The rows of a group lie close to one hidden flat surface of 15 dimensions, which passes through zero. Surfaces can cross.
(in the rows, 128 means zero)
Some rows, each with its group after it:
[115 159 126 135  98 191 104 135 152 181 141 113  91 106 133  95  34 147
 155 147 146 155  98 117 102]  j103
[104  93 118 131 156 146  97 142 161  96 179  65  87  74 140  75 138 162
  43  74  60 160  54  94 101]  j713
[119 105 163 137 133 102 156 115 124 190  97 154 200 133 150 126 153 170
 125 119 149 119 125 121 130]  j779
[118 120 126 148 138 132 151 115 117 133  91  90 191  97 123 162 144 123
  90 108 100 131 119  99 136]  j563
[ 30 210 189 121 139 165 173 172 101 130 128 158 167 144 139 206  87 156
  60  87 115 105 162 123 139]  j713
[103  99 119 139 143 155 165 145 131 137 133  92 114 146 149  87  99 161
 114 102 123  91 170 145 145]  j563
[101 179  79  84 154 123 165  60 135 119 103 135 113 142 124 124 156  67
 123 118 125 171 196 151 157]  j779
[104  97 166 167 107 132 136  92 130 159  91 133 153 154 147 173 170  56
 164 160 103 147 162 119  95]  j563
[166 213 113 120 157 106  74 160 111  93 151 152  72 133 118 194 107 119
 161 175 160 102 122 144 140]  j563
[101  99  78  83  97 143  92  66 121 138 136 145 100 139 105 133 124 111
 163  82 127 122 174 143 114]  j563
[164 107 152 128  90 135 134 137 120 121  95 174 164 184 116 110  80 152
 132 169 185 154 129 104 158]  j527
[174 152  98 127 126  84 142  79 139 156  83 151 159 159 127  89 130 100
 141 128 176 187  97  91 158]  j563
[106 183 127 131 135 141 134 106 150 119 135 124 119 127 102 145  76 128
 105 161 121 148 152 132 123]  j473
[ 68 142 126  95 159 133 133 161 135  92 144 118  79 112 168  86 149 109
  91 108 128 169 144 130 136]  j103
[121  86  75 119 105 120 121 113 137 110 133 116  99 129 118  83 153 126
 140  70 126 108 157 163 132]  j103
[150 101 162 136 139 173 140 127 167  97 167 129 101 119 124 166  98  99
 124 163  86 116 116 145 121]  j779
[125 135 143 101  96 111 144 145  99 113 114 187 114 128 135  86 134 109
 178 142 168 170 138  94 164]  j473
[110  88 156 118 147 171 142 151 128  70 165 154 110 124 121 168 134 131
  79 137  85 100 150 145 134]  j779
[122  97 175 131 161 141 147  90 163 137 140 134  92 170 163 178 167  59
 140  82  76 120 132 145 116]  j779
[158 121 112 115 146 126 220  89 158 189 139  81 143  64 124  65 113 137
 185 137 111  84 139 189 133]  j527
[104 170 152 118 113 134 153 160 108 149 128 149 136  86 121 105 103 153
 144 127 150 123 123 134 128]  j527
[162 142  71  97 124 165 132 100 140 160 105 108 136 149 153 153 121  77
 155 120 140 146 113 125 149]  j103
[119 138 160 124 168  98 145 133  79 137 115 157 129 162 149 139 134 129
 139 159 163 119 170 101 153]  j103
[ 86 190 135 134 119 143  89 154  85  84 129 190  96 160 110 210 151  88
 120 134 120 121 170 126 123]  j713
[137 222 167 178 111  89 109 175  77 149 107 149 160 142  96 171 143 158
 153 181 141  97 129 125 102]  j103
[130 124 102 133 143 129 106 151 151 101 111  58 100 115 143  85 138 137
 111 155 132 153 148 153 132]  j563
[114 106 163 141 143 136 166 158 133 101 160 156 122 150 143 138 110 127
 107 126 121  97 140 124 145]  j103
[130 175  98  94 128 127 101 139  84 140 128 140 142 166 144 197 112 108
 157 135 164 110 136 104 144]  j103
[166 102 131 159 148  83 149 141 143 141 109  51 184  84 125 121 141 190
 118 109 107  78  99 155 131]  j103
[118 120 137  36 163  85 156 110 141 171 127  78 222 131 187 167 103 164
 120  99 163 122 116 124 150]  j713
[127 137 124  97 107 168 109 132 115 117 152 139 158 171 113 228  57 156
 132 117 114  79 140 109 144]  j473
[176 156  87 147 152 131 141 132 118 131 108 136  74  95 101  96 181 128
 147  78 119  88 126 177 157]  j563
[148 165  87 151 121 116  96 171  96 118  73  62 163 102 105 129 184 174
  96 103 115 113 113 145 130]  j527
[137  91  89 100 117 158 115 115 149 116 128 122 130 185 141 125  86 135
 112 133 149 138 146 120 154]  j779
[111 119 150 143 177 128 128  55 166 159 132 123  93 148 150 186 133  83
 130  78  83 124 134 113 119]  j713
[122 114 120 133 143 104  61 189 117 124 119  92 104 117 177 133 138 145
 143 140 169 123 119 121 123]  j779
[166 111 123 124 146  85  79 124 145 149 145  76 118  89 148 133 139 130
 170 147 134 130  78 129 100]  j713
[121 131 143 139 146 134 160 161  87  86 159 178 116 134  95 144 110 156
 111 144 121  61 178 140 155]  j563
[157 152  93 146 123 123 158  56 140 139  93  99 163 144  60 121  92 167
 118 153 114 114 189 159 141]  j563
[143 106 114  97 116  88 111  94 137 156 127  95 135  85 129  81 165 121
 158  79 128 154  80 128 103]  j779
[116 131 130 118 159  93 146  86 158 156  91  93 147 164 159  92 133 130
 107 100 145 174 141 116 143]  j527
[132 142 128 110  96 114 147 127 101 165 124 193 134 168 132  86 168 120
 152  78 153 128 113 119 132]  j563
[119 151  59 140 132 157 188 140 121 114 182 106 116 101 102  71 121 129
 108 129  89  85 142 145 131]  j527
[103  67 148  71 131  95 114  58 121 134 186 201 129 159 127 143 132 117
 132  87 123 135 121  82 109]  j713
[128 118  98  74  98 143 115 161 119  59 162 155  84 112 114  72 138 114
 137 191 151 163 153 153 137]  j473
[148  94  77 130 137 149 145 129 137 128 140 110  94 120 139  76 151  99
 140 132 133 104 145 172 131]  j473
[142 115 144 143 179 123 167 173 167  81 140  77 157 110 166 147 108 126
  66 146 111 132  91 118 157]  j103
[191  98  88 169 109 153 134 109 160 114  98 106 146 125 112 132  99  99
 127 133 129 140  90 108 153]  j103
[144 133  74 105 137 100 141 129  89 131 143 138 161 111 119 108 190 103
 115 133 149 111 120 145 119]  j473
[133 130  98 126 137 137 133 103 141 146 121 115 136 114 132 129 148  96
 122 104 121 137 108 129 122]  j473
[ 72 113 115 101 135 153  75 111 149 141 137 108  87 170 153 160 117 159
 120  90 119 108 194 167 112]  j779
[151 134 152 192  98 153 107 178 116 128  86 124 101 126 130 144 170 119
 153 121 103 115 111 136 128]  j473
[174 111  25  68  82 135  46 148  97 103 131  94 126  97 114 131 137 124
 171 138 168 125  97 134 132]  j779
[151 140 107 147 103 100 117 164  72 145 174 149 157 145 112  95 110 170
 133 115 144  97  63  52 120]  j713
[115 154 120  73 126 157 193 157 116 116 125 122 161  90 143 121 108 129
 115 110 128 144 110 107 180]  j473
[132  63 141 127 135  93 135 114 107 103 151 166 132 121 109 132 126 142
 137 121 136  89 149 118 137]  j103
[ 94 138 155 130 116 136 121  58 172 141 132 129 132 168  89 136  83 172
  93 117  91 149 169 142  98]  j563
[125 109 114 152  96 153 152 160 136 125 103  89 123 158 147  47 148 120
 129 175 136 155 166 153 131]  j563
[117 156 172 156 103 179 121 164 144 142 133 146  91 137 137 157 169  99
 147 136  81 115 125 180  87]  j713
[166 109 150 109 123 136 209  71 162 140  97 151 155 179 132 111 130 100
 154 156 121 160 159 136 174]  j473
[147  85 156  97  77 187 174 135 153 134 130 147 180 192 120 102 129 165
  90 118 106 139 115 152 132]  j527
[ 61 111 157 124 165 118 126 104 144 113 132 167  95 119 153 117 114 105
  89 113 138 176 147  91 132]  j779
[119 147 165 176 174 136 184 108 166 110 111 145 103 127 123  95 120 118
  70 122 103 161 135 123 157]  j563
[106 185 153 168 130 121 116 164 110 104 154 146 122  39  87 139  95 150
 104 165 115 131  86  97 102]  j713
[123 174 139 133 105 143 150 133 141 149 165 149  99 112 117  80 160 103
 142 139  90 149  94 142  89]  j713
[130 118 122 138 121 145 105 179  89 108 119 150 149 155 151 184 123 121
 110 102 149 108  99  78 153]  j713
[125 141  90 136 116 139 116  88 101 116  85 147 153 176  96 177 166 109
  90  82 104 130 154 106 143]  j527
[133 162 127 115  97 133 162 150  96 117 118 155 175 116  99 122 148 138
 115 137 120 135 116 121 143]  j473
[181  65  81 135 132 166 119 140 148  84 136  93 101 124 130 149 115 103
 139 145 121  90 130 150 153]  j103
[154  41 120 163 103 174  56 111 142 133 137 104  85 123 100 177 131 155
 148  81  78  59 125 164  89]  j473
[134 125 212 148 198  97 151 105 154 125  93 117 167  77 146 204 113 116
  99 142 116 153  97  99 144]  j527
[127 119 116 174 118  98 123 139 112 153 117 153 106 111 150  54 109 109
 161 118 180 158  91  65 134]  j527
[133 123 137  70 153  85 157 104 115  79 185 149 146 129  95 113 150 149
 100 185 113 129 163 144 129]  j713
[ 98  80 143 167 160 166 150 147 122  94 140 158  57 178 155 125  92 118
 118 106 128  85 191 116 170]  j473
[149 114 115 138 118 158 153 149 106 105 134 152 113 136 110  98 108 135
 135 170 143 106 154 133 155]  j103
[137  69 148  99 137 111 149 121 148 162 142 116 137 159 170  92 135 147
 155 118 144 111 138 149 128]  j779
[133 143  53 128  90 147  80 113 111 147 128 109 128  89  99 136 140 119
 140  80 113 116  88 115 107]  j527
[128 101 138 133 110  81  83 135 135  63  96  91 149 134  76  66 144 216
  59 174 135 175 162 151 116]  j713
[141 122 104 130 172 180 151 104 140 121 114 110 116  73 138 216 140  53
 125  86  83 102 115 131 154]  j713
[102 173 161 142 147 132 127 102 159 135  64 115  97  93 123 118  96 127
 127 130 140 181 164 144 143]  j527
[128 129 156 128 184  94 126 166 159 128 137 122  66 197 217  67 116 128
 126 117 186 152 125 113 160]  j563
[130  88 159  69 130 125 124 150 126  95 114 107 123 120 153 145 194 137
 145 113  98 131 143 154 151]  j473
[155 134 164 130 138  79 179 184  82 132 124 148 175 105 153 102 201 108
 146 137 147 121  83 110 139]  j779
[142  86 147 100 162  57 117 129 123  92 153 137 119  99 144  89 188 113
 130 171 141 160 108 117 123]  j713
[100 181 149  65 129  99 154 107 120 146 182 161 161  81 114 146 110 127
 147 157 130 133 115 135 104]  j527
[115  64 164 132  98 117 101 111 118 150 113 165  93 138 141 112 131 142
 185  72 138 124 138 101 128]  j473
[107  97  96 150 123 160 105 119 103  42 122 175  85  97  61 131 126 125
  72 141 109 136 176 118 147]  j779
[ 94 159 165 117 137 100 136 135 125  93 132 145 123 151 116 108 147 149
  97 163 120 149 178 145 125]  j473
[160 113  42 153  71  76 115  79 153 110  93 113 138 179  80  43 115 144
 140 110 168 153 164 137 143]  j103
[154 101 100 146  90 180 108 145 170 144 160  78 110 144 132  91 110 150
 129 131  98 118  95 154  94]  j527
[144 106 123 156 168 142 123  94 138 128  97 110  63 131 133 121 135  99
 159 155 125 116 187 157 143]  j103
[101 156 137 161 170 139 139 120 158 138 179 108 103 143 153 168  60 113
 114 135 105 107 121  99 117]  j527
[117 128  73  66 130 226 172 148 132  94 165 139 130 157 155 164  66  79
  81  94 123 127 113  96 183]  j779
[112 147 162 131 112 126 127 113 146 157 136 149 127 147 128 123 135 132
 129 115 115 147 111 134 100]  j563
[128  94 102  83  79 177  97 129 140  93 119 121 122 114  85  94  59 198
 102 124 144 145 146 148 139]  j527
[139  98 143 122 218  80 172 119 117 100 129  62 160 121 143 166 120 153
  84  88 100  74 144 115 169]  j779

New rows. What belongs after each?
[136  74 130 172 100 176 170 112 125 116  99 106 196 146 100 154 110 123
 100 169  91 113 157 117 134]  j563
[ 89 102 148 144 137 122 196 181 134  96 161 137 155 134 148 116 145 142
  70  49  98  84 116 125 146]  j103
[168 149 130 147 133  94 112 101 148 165 105 132 137 138 118 113 115 155
 138 104 146 138  85 114 128]  j563
[ 86 113 141 124 159 113 111 120 128 136 116 127 101 129 167 134 160 118
 116  88 129 138 149 122 128]  j779
[ 78 117 103 135 104  94 157  63 203  76 193 170 110 159 104 149  52  85
 119  63 115 121 158 131 126]  j103
[104 102  87 117  31 209  99 172  99  92 130 112 146 100 100 136 168  83
 129 181  87 151 135 144  88]  j563
[149  72  87 136 113 189 130 144 112 148 106 109 100 144 145  91 142 136
 138  79 127  94 133 133 152]  j103
[118 157 130 145 117 124 180  70 132 179 121 120 126 178 116  88 115 110
 140  28  98 125 127 110 127]  j779
[102 151 147 114 166 100 142 112 140 112 147 114 119 116 130 136  95 140
 114 145 127 128 154 130 131]  j779
[130 162  90 179 144 112  93 116 108 112  68 142  90 117 103 152 149 108
 151 182 157 128 198 145 144]  j779
[144 197  81  94 169 142 185  90 124 126 176 115 146 143 118 171  96  94
 111 143  90 109 123 106 151]  j713
[ 96 134 165  81  99 183 121 112 142 186 156 178  96 166 165 128 125  93
 161 115 126 165 112 121  94]  j103
[130  43 151 118 154 123 118  96 151 131 145 111 113 121 156 160 122 107
 155 133 117 108 143 136 120]  j563
[161 116 119 124 154 124 197 164  93  76 147  90 153 147 110  98 136 146
  91 104  98  77 136 129 171]  j779
[169 173  89  84  95 143 135 138 124 149  98 119 191 134 135 165 126  96
 163 171 168 147 107 147 147]  j713
[168 137 131 143 170 102 166 112 150 108 159 108 106 119 125  92 132 109
 129 202 106 136 127 134 131]  j713
[122 159 157 167 159  80 125 126 114 123 142 145 170 127  97 158 155 136
  76 163 119 119 120 125  92]  j473
[177 124  93  71 124 126 101 164 145 142 133  91 130 158 191 114 159 109
 162 128 162 147  78 144 135]  j563
[116 148  99  87 145 147 106 159 120  85 127  99 130  80 135 184 127 115
 109 142 130 128 131 143 144]  j713
[117 114 153 125 153 146 162 183 149  94 136 100 163 108 163  94 115 157
  33 116 120 166  65  91 152]  j563
[122 172 156 122  97 135 159 122 142 127 156 163 126 110  62  70 127 186
 105 146  96 136 136 180  98]  j563
[118 105 166 154  94 173 148 154 124 146 129 170  82 125 140 110 125 116
 177 102 116 109 131 129 131]  j473
[156 123 138  82 161  79  80 113 145 141 103  80 127  99 172 198 194  92
 191 154 136 127 137 187 109]  j713
[119 159 165 117  84 127 120 127 134 117  97 157 114 108 112 115  87 140
 164 149 142 196 129  90 152]  j473
[128 121 153  91 114 150 180 156 143 148 111 100 201  89 141 123 136 160
 106 121 123 129 107 171 135]  j713
[101 166  56  95  89 128 117 147 163 101 200 100  86  53 116 108  61 120
 170 110 137 113 117 175 106]  j103
[150  88 120 102 145 100  62 150 120 136 154  84 121 126 170 162 177 129
 147  94 120 107  67 110 102]  j713
[140  66 144 148 148 108 117 141 125 136 170 150 141 140 150 125 131 125
 111 132 148  99  89 107 103]  j473
[128 121 131  93 110 118 117 134 118 145 116 112 151 118 147 134 119 152
 148  91 138 136 107 107 139]  j473
[ 99 133 120 112  99 132  73 111 148 168 167 138  91 118 134 114 114 119
 158 109 136 141 104 141  68]  j473
[133 120 122 120 181 102 100 148 127 115 134 126  91 113 160 140 134 136
 107  67 145 123  90 100 154]  j563
[126  88 101  81 114 182 143 161 106  59 166 166  96  85 110 134 116 105
 133 158 132 101 158 160 155]  j713
[118 121 149 122  78 184 106 171  91  96 128 172  83 123 102 181 145 131
 174 112  89  87 156 146 134]  j473
[101 155 109 145 132 162  87  77 169 115 181 107  76  69  71 147  28 153
 102 127  81 137 115 107  91]  j713
[190 113  93 128  62 174  94 201 108 118 137 120 117 148 134 117 167 103
 168 137 129 112  67 142 118]  j779
[140  84 160 151 155  80  94 118 103  85 123 156 134 132 108 146 107 148
 104 174 160 140 135  69 138]  j103
[109  96 157 143 135  97 137 157 112  96 139 172  84  90 125  37 178 140
 115 124 138 151 128 129 126]  j563
[113 133 189 149 140  97 190 116 132 110 112 163 140 148 104  75 158 146
  99 162 110 155 177 141 138]  j473
[134 127 146  82 146  85  42 170  63 154 104  97 152 141 163 141 188 177
 134 152 169 137 113 106 113]  j103
[106 124 104  72 104 105  70  89 147 121 170 136 113 162 124 183 115 119
 159  96 130 116 150 153  95]  j103
[161 156 154 117 134 154 149 169 152 137 128  95 165 108 160 180 150 108
 132 158 100 132  73 147 126]  j473
[139 102 177 121 110 127 138 131 128 150  77 149 153 131 132  99 156 148
 129 108 146 153 124 139 138]  j527
[118 173 144  99 126  98 122 130  92  98 178 160 119 137 102 167 124  99
 145 128 116 115 125 114 112]  j779
[145 113 165 201 145 119 158 101 153 146  93 145 129 136 117 111 112 137
 130 169 127 132 151 129 133]  j779
[127 108  69  87 143  63 126 117  97 132  99  96 152 158 153  99 183 138
 137  69 164 114 160 132 160]  j103
[141  92  96 112 111 143 130  67 152 127 123 119 130  92  78 101 155 133
 115 109  88 133 135 168 111]  j473
[165  89 125 102 147  95 156  92 113 120 137 137 131 141 115 138 158 113
 166 142 124  87 168 160 141]  j779
[150  55 150 151 104 146 114 128 152 120 118 165 100 151 147 101 134  95
 145 136 146 153 112 114 130]  j713
[141 135  74 131 116 138 167 141  59 113  83 166 133 115 115 121 179  86
 156  91 143 106 148 109 187]  j473
[164  96 138 154 148  76 141  78 137 103 146 117 110 159 108  89  64 104
 135 109 139 148 106  64 140]  j779
[143 122 130 176 145 121 156 167  96 118  97 134 122 166 138  68 106 157
 120 169 173 117 163 100 173]  j103
[139 151 108 174 151 133 130 129 122 137  89  87 135  87 122 175 141 116
 120  91 100  95 118 128 140]  j103
[138 195  77 143  91 124  62 176  90 132 121 136  97 140 112 119  98 152
 155 116 177 117 106 109 123]  j563
[135 120  64  96 151 112 112 133 138 142 159  81 129 146 166  83 140 115
 114 133 169 125 117 150 111]  j473
[ 74 126  90  27 100 122  80 115 111 190 132 100 132 251 181  71 124 194
 133  54 181 147 172 130 123]  j103
[141 143 126 166 103 114 115  88 124 171 116 164 123 166 114 134 109 114
 172 121 145 130 124  98 115]  j713
[121  97 101  88 137  86 158  95  98 124 143 167 134 138 124  74 162 118
 138 119 162 125 164 134 141]  j473
[168  69 216 112 124  76 132 122 147  97  99 127 139  91 121 114 167 162
 170 184 117 162 133 137 142]  j473
[115 128  93  99 111 119 129  82 134 146  74 121 167  70 112 115  77 132
 134 111 182 171 136 121 154]  j713
[ 89 136  99  85 112 183 100 122 141 141 127 143 139  79 121 178 135 143
 111 134 117 135 139 168 115]  j779
[112 118 140 155  94 118 110 126  85 135 123 147 165 144  92 162 115 151
 144 154 131  94 165 117 107]  j563
[108 193 137 136 139 115 143 150 160 129 107  99 119 133 149  76 132 141
 115 190 146 178 156 158 127]  j779
[181  72 136 177 134 173 150 151 150 101 139 118 160 107 113 133 146 123
  68 154  86 108  72 134 122]  j473
[181 129 157  92 100 139 163 137 185 148 153 116 171 121 129  86 136 145
 129 177 110 165  65 171 105]  j563
[110 110 170 118 122  99 120 169  84  88 125 175 147 149 119 148 155 153
 121 157 152 107 175 142 137]  j713
[ 94 170 183  98 128 128 188 177 103 127 142 195 183 131 160 150 124 102
 108 146 155 148 102  97 145]  j713
[133 144 176 221  84 135 161  83 186 167 129 193 115 134 106 138  81  76
 169 120 110 146  87 108  90]  j103
[100  62 170 153 155 101 140 116 131 172 116 105 140 132 183 134 126 123
 152  99 137 106 135 101 121]  j563
[152 112  82 125 129 142  77 155  96  90 129 117 112 121 124 175 142 112
 133 118 127 101 112 107 139]  j713
[157 112 113 165 158  85 130 111 110 115 107 105 103  93 114 105 132 122
 161 142 140 100 154 130 148]  j779
[129 136 134 129 147 110 126 143 117 112 142 114 125  48 123 136 133 106
 124 107 113 134  68 100 119]  j779
[133  51 149  37 111 168  69  95 122 118 174 175 106 197 132 152 121 139
 140 167 134 137 160 138 110]  j103
[114 169 109 111  79 119 101 129  84 132 154 163 147 144  74 120 181 153
 115  98  97 130 108 124  86]  j713
[143 144 141 107 158  83 138 126 111 128 130 165 132 191 145 157 148 125
 142 124 155 107 153 127 152]  j563
[164 124 103 108 130 143 188 120 151 165 131  89 167 199 165  78 147 132
 115 105 114 132 101 130 150]  j713
[131 215  70 146 112 161 184 144 108 135 111 143 105 149 113 110 108  89
 162 149 148 106 184 155 164]  j103
[104 148 132 160 149 147 151 173  94 116 123 129 109 115 120 128 150 162
  96  75 102  72 145 143 142]  j563
[134 189  57  57 100 156  80 138 118 156 137  90 117 149 158 181 167  67
 178  78 123 129  97 150 113]  j779
[ 83  96 132 152 156  93  85  78 140 158 104 124 121  88 127 130  90 182
 119 103 155 135 155 106 119]  j779
[140 131  92  66 121  79  94  80 157 156 173  83 127 123 119  82  84 168
 166 154 154 143 127 142  99]  j713
[120 133 125 136 168 148 126 157 116 140 105  94 116 114 185 135 135 108
 108  95 140 144  92  86 156]  j103
[116  99 155 102 134 151 124 108 152 145 143 171 103 177 177 180  88  77
 166 124 154 130 145 116 138]  j713
[124 129 152 205 109  68 128 171 154 121 148 108 102 149 126  78 102 171
 162 137 143  82 151 164 102]  j103
[163  62 156 170 148 153 164 102 170 154  82  82 124  86 147 125 102 138
 149  88  96 120 104 114 163]  j473
